All groups share one centre, and each spreads out both ways along 10 directions, with some noise.
(in the rows, 128 means zero)
Some rows, each with its group after it:
[208 126  93 111 121 119 143 143  88  81 143  87 100 137 150 147 121 107] => K_313
[144  91  83 102 170 131 149 150 159 124 102 133 169 167  77 159 119 144] => K_419
[100 153  99 123  86  65 139 162 118 119 145 127 115 132  85  96 116 157] => K_372
[193 164 108 116 105  78 122 133 116 111 161 135  99 176 147 121 126 165] => K_419
[198 128  79 102  89  64 143 183 133  77 122 143 118 135 102 133 126 174] => K_313
[178 113 126  95 153 141 136 105 172  74 141 116 147 104 125 157 123  93] => K_419
[133 121 113 128 142 153 118 136 141  55 178 156 123 136 146 173 130  81] => K_313
[ 72 136 111 157 104  79 140 155 106 167  94 144 142 129 116 112 136 164] => K_313
[124 139 118 120  79  72 148 121 109 105 160 102 113 151 135 125 112 130] => K_372
[149 129  77  90  86  78 145 138  71  80 149  60  89 142 148 106 143  96] => K_313
[138 143 175 171 126 157 141 185  71  59 111  93 116  94 113 164 142  98] => K_372
[ 89 110  45 134  98 146 144 212  96  90 140 134  90 137  90 163 136  78] => K_199
[119 107  99 139 134 166 170 157 116  96 120 124 141 143 133 183 131 118] => K_313
[ 81 142 143 137 160 172 127 107  91  97 155 137 133 118 143 151 121  73] => K_313
[175 170 154 135 137 132 165 117  93 111 116  89 134 117 162 123 141 168] => K_199
[123 115 141  96 111  95 144 131 107 118  90  91 150  80 123  72 115 178] => K_419
[126 113 117 115 124 176 157 143 128  57 170  90 129  86 137 140 105  95] => K_419
[115 165 145 133 134 158 125 102  87 139 119 148 104 161 153 152 156 105] => K_419
[141 141  96 109 133 168 133 156  64 134 105 145  93 181 124 147 145 140] => K_419
[142 106  74 143 100 117 149 149 158 132 148 112 118 167 159 151 154 119] => K_199
[144 185 137 122  91 163 213 113  98 111 156  46  99 126 124 145 115 122] => K_199
[172 105 160 101 100  95 157 119 144 110  93 118 159 132 119 135 108 193] => K_199
[125 138  97 108  88 120 167 135 132  94 137 133 114 161 125 167 141 126] => K_372
[159 110  75  93  91 133 167 159 123  76 127 112 112 116 121 160 130 113] => K_313
[141 166 161  96 141 139 132 124 112  68 114 132 122 107 101 136 153 110] => K_313
[138 112  36 127  90 141 161 198 106 112 152  96  92 144 126 137 125 124] => K_199
[152 159  58  87 117 150 173 115 142 125 134 180 109 130 118 172 124 124] => K_372
[107 181 141 141 129 114 159 110  40 114 143 104 124 118 142 122 105 129] => K_372
[194 125  85  98 154 136 136 153 108  80  77 140 121 117 141 164 176 103] => K_199
[ 78 113  75 126 149 115 129 137 119 107 149 198 161 122 123 150  98 120] => K_313
[102 113 154 170 114 209 125 159 129 124 119 154 120 160 197 159 175 148] => K_419
[163 104 110 125 101 127 182 180 147  95 104  76 134 179 111 163 154 165] => K_313
[189 177 113 137 142 152 142 154  87  58 150 169 110 119 141 177 121 124] => K_419
[176 153 159 125 141 101 126  92 132 122 133 101 134 132 154 112 141 146] => K_199
[143 133 123 112 135  91  88 129 133 118 159 117 107 159 112  94 137 120] => K_372
[ 96  87 123  98  64 119 167 115  90 107 117 122 142  99 172 128  92 162] => K_372
[118 181 112 135 171 155 162 106  92 159 145 126 137 168 142 121 128 162] => K_372
[115 162  92 108 110 126 159 118  77 121 147 120  99  99 123 131 106  89] => K_199
[131  88 148 108 145 147 140 116 161 108  88 110 163  65 111 143 126 104] => K_419
[ 95 169 165 174 152 188 156 120 122 141 145 100 122 145 117 160 141  97] => K_199
[109 133 118  99 145 135  81 191 120  86 107 170 107  99  67 101 150 114] => K_372
[116 171 138 167 138  91  83 164 116 104 164 133  97 134  83 114 138  84] => K_372
[139  95  85  92  89 109 193  94 135 137  71 168 164  97 159 185 108 158] => K_199
[183 133 149 125 154 195 135 130 118 101 119 137 117 107 133 170 121 110] => K_199
[ 94  91 162 120 111 195 141 145 102 116  77  95 130  60 150 117 144 116] => K_419
[110 112 134 128 101 121 147 125 154  85 187  85 143 108 154 102 107 135] => K_419
[131 131 122 170 123 159 105 155 137 128 178 144 108  86 143 117  97 114] => K_372
[ 96 101  58 122  56 106 167 167 127  71 215  89 109 145 151 124  91 124] => K_313

New rows, each followed by its group:
[102 137 154 140  85 136 135 133 165 169  79 140 117 104 106 132 164 132] => K_313
[135  79 104  99 111 100 116 119 153 148 133  96 123 126 107 107 101 109] => K_419
[107 135 138  92 165  81 121  96 115 110 119 119 155 160 106 107 139 129] => K_313
[114 101  94  76 109 161 146 108 114 120 113 178 132  94 158 137 105 140] => K_372
[130 146 127 129  66 145 190 112 157  94 174  76  97 147 128 187 134  77] => K_199
[167 151 111 105 138 102 179  47 111 169 121 120 147 132 155 151  97 139] => K_372
[ 97  92 114 115 149 109 125 112 175 133 115 141 163 175 113 148 152 117] => K_313
[141 140 155 188  97 195 100 155 117 111 149 185  89 132 218 167 165 128] => K_419
[151 136 149 170 101 172 180 167 107 114 133  79 123 138 133 162 117 160] => K_313
[170 157 157 185 173 129 119 125  67 117 170 130 138 153 154 147  85 145] => K_313
[142 131 125  89  46 134 162 156 159  65 149  65  82 122 119 127 161 109] => K_313
[158 135  79 130 158 187 141 166  88 127 125 120 100 124 133 147 138 100] => K_199
[152 124  95  81  81 137 207 120 103 104 115 101 131 139 151 157 118 170] => K_372
[120  92 109 133  68 110 127 125 186 182 105 103 101 144 139 131 171  98] => K_313
[135 144 115  89  99 117 170 136  94  67  98 134 115 135 108 181 146 102] => K_372
[165 133  76 111 129 114 104 150  86 137 139 162  95 150 116 122 100 135] => K_419
[ 99 115 168 204 152 130 105 135 147 153 149 103 147 174 142 143 139 118] => K_372
[174 161 123 145 123  84 178  75 127 156 139  99 135 145 136 169 106 119] => K_372
[150 135 137 118 189 126 142 115  68  86 130  88 149 175 136 146 128 117] => K_313
[139 133 156 119 140 131 141  75  65 124 122 105 140 101 176 127  99 122] => K_372
[154 149 135 136  94 138 203 156  75  80 102  74 129 111 124 172 121 147] => K_372
[104 125 115 172  82 116 147 150 145 117 189 106 116 148 130 150 103 113] => K_419
[160 186 134 138 128 143 207 139  64  82  95  95 122 131 109 200 141 120] => K_372
[160 127  84 121 119 127 105 165 194 131 183 125 101 178 106 102 142 144] => K_372
[158 144 156 157  76 125 154 165 105  79 123 108 115  67 147 138 127 145] => K_419
[145 130 143 131 154 169 127  75  94 142 157 119 130 117 196 126  98 122] => K_372
[106 116 126 107 118  79 150  63 140 133  73 197 173  97 157 176 133 124] => K_199
[141  93  69 128 123 178 179 158 139 111 143 160 149 109 126 192  69 133] => K_313
[202 127 140 132 171 195  94 167  87 103 132 134 106 101 128 124  99 133] => K_199
[107 201 141 145 167 124 153 138  59 104 113 119 126 164  92 152 155 116] => K_372
[ 89 140 140 157 108 128 119 108 129 104 209 127 123 102 179 110  99 109] => K_419
[179 143 114 114 163 152 131 161  88 118 116  91 110 133 107 107 130 139] => K_199
[ 74 130 109 160 136 121 141 151  87 175  97 153 139 126  78 156 103 116] => K_419
[ 86 161 130 123 104 124 150 103 122 102 152 123 100 126  95 170 129  46] => K_199
[101  85 116 123 140 112 147 132 154 149  96 107 164 119  78 138 110 122] => K_419
[146 217  93 135 118  96 175 160  87 107 167  89  92 170  85 116 134 151] => K_372
[155 123  92 115 128 152 156 150 120 137 124  92 115 148 110 131 121 134] => K_199
[137  93 142 105  90 142 120 119 150  91 167  80 114  85 173  90 117 116] => K_419
[144 127 111 118 101 167 207 173 117  92  98  88 134 160 121 175 149 174] => K_372
[166 141 153 115 165  87 106 110 130  95 140 129 144 173 120 129 129 137] => K_313
[ 85 103  74 124  96 107 172 137 139 177 117 120 137 160 108 140 109 149] => K_199
[157 160 132 147 104 167 112 131 102 111 169 157  72 170 192 155 155 114] => K_419
[184 124  77 118 131 105 173 157  56 111  99  99 131 131 129 146 103 154] => K_313
[127 119  97 106 138  77 130 124  88 115 111 102 135 165 128 123 150 121] => K_313
[102 131  87 144 154 123 177 151 127  91 165 118 161 117  69 164  75 107] => K_419
[123 122 139 158 146 128 119 117 135 165 156 102 141 155 153  99 111 158] => K_372
[195  89 109  94 136 156 116 157 154  81 125 142 131 131 157 128 137 162] => K_419
[ 92 183 135 123 140 157 152 146  37  70 136 123 108 149 133 141 150 117] => K_372
[133 112 113 164  68 159 115 177 122 119 177 133  83 168 185 129 133 151] => K_419
[141 163 123 148 102 159 143 186 126  56 145 192 111  80 119 170 120 135] => K_313
[193 123 142  83  86 144 166 102 145 124 152  77 106 127  98 131  67 146] => K_199
[165 158 147 148 177 100  94 106  71 109 153 121 122 161 152 130 125 104] => K_313
[109 130 122 132 112 138 196 174 123 115  66 119 153 152  87 180 155 165] => K_372
[ 99  99 128 173  92  90 108 160 187 142 140 156 132 117 101 150 117 106] => K_372
[180 124 101 116 150 109 123 133 122  83  91 156 132 118 170 163 184 108] => K_199
[ 93 110 111 100 102 109 153 154 132 109  82 146 146 146  93 147 146 152] => K_372
[ 75 124 118 104  99 132 108 167  86  71 141 152 106 111 123 106 129 120] => K_372
[ 91 152 151 175  98 134 155  95 153 100 201  94 117 119 144 173 112  55] => K_419
[ 58 119 100 144  95 111 160 164 131 126 119 142 146 130 116 136 130 153] => K_313
[ 76 128  57 159 152 115 133 168 107 142 107 157 136 146 151 145 179 107] => K_199
[143 122 159 135  93 162 144 158  91 134  48 117 107 105 131 156 165 131] => K_419
[138 124  90 126  76 124 168 198 117  70 103 107 108 145 124 163 184 128] => K_313
[155 120  98 159  76 168 146 181 161 107 181 130  99  84 142 143  94 131] => K_372
[112  96 100  72  84 141 190 165 134  73  63 131 142 177 101 192 177 153] => K_372
[ 95 150 102 134 118 130 142 113 122 134 156 118 103 136 116 146 129  69] => K_199
[ 65 155 148 171 130 106 136 120 110 139 146 150 156 133 149 115 121 161] => K_419
[193 148 108 122 134 101 167  74 148 159 116 132 136 116 122 182 106 107] => K_372
[164 110 165 149 154 166 129 127 125 116 110 101 140 124 148 161 135 109] => K_372
[144 133 112  97  79 115 208  85  79 119 105 117 138  92 162 165  88 147] => K_372
[143 115  68  84  77 121 178 178 104  55 113  84 102 128 124 152 169 104] => K_313
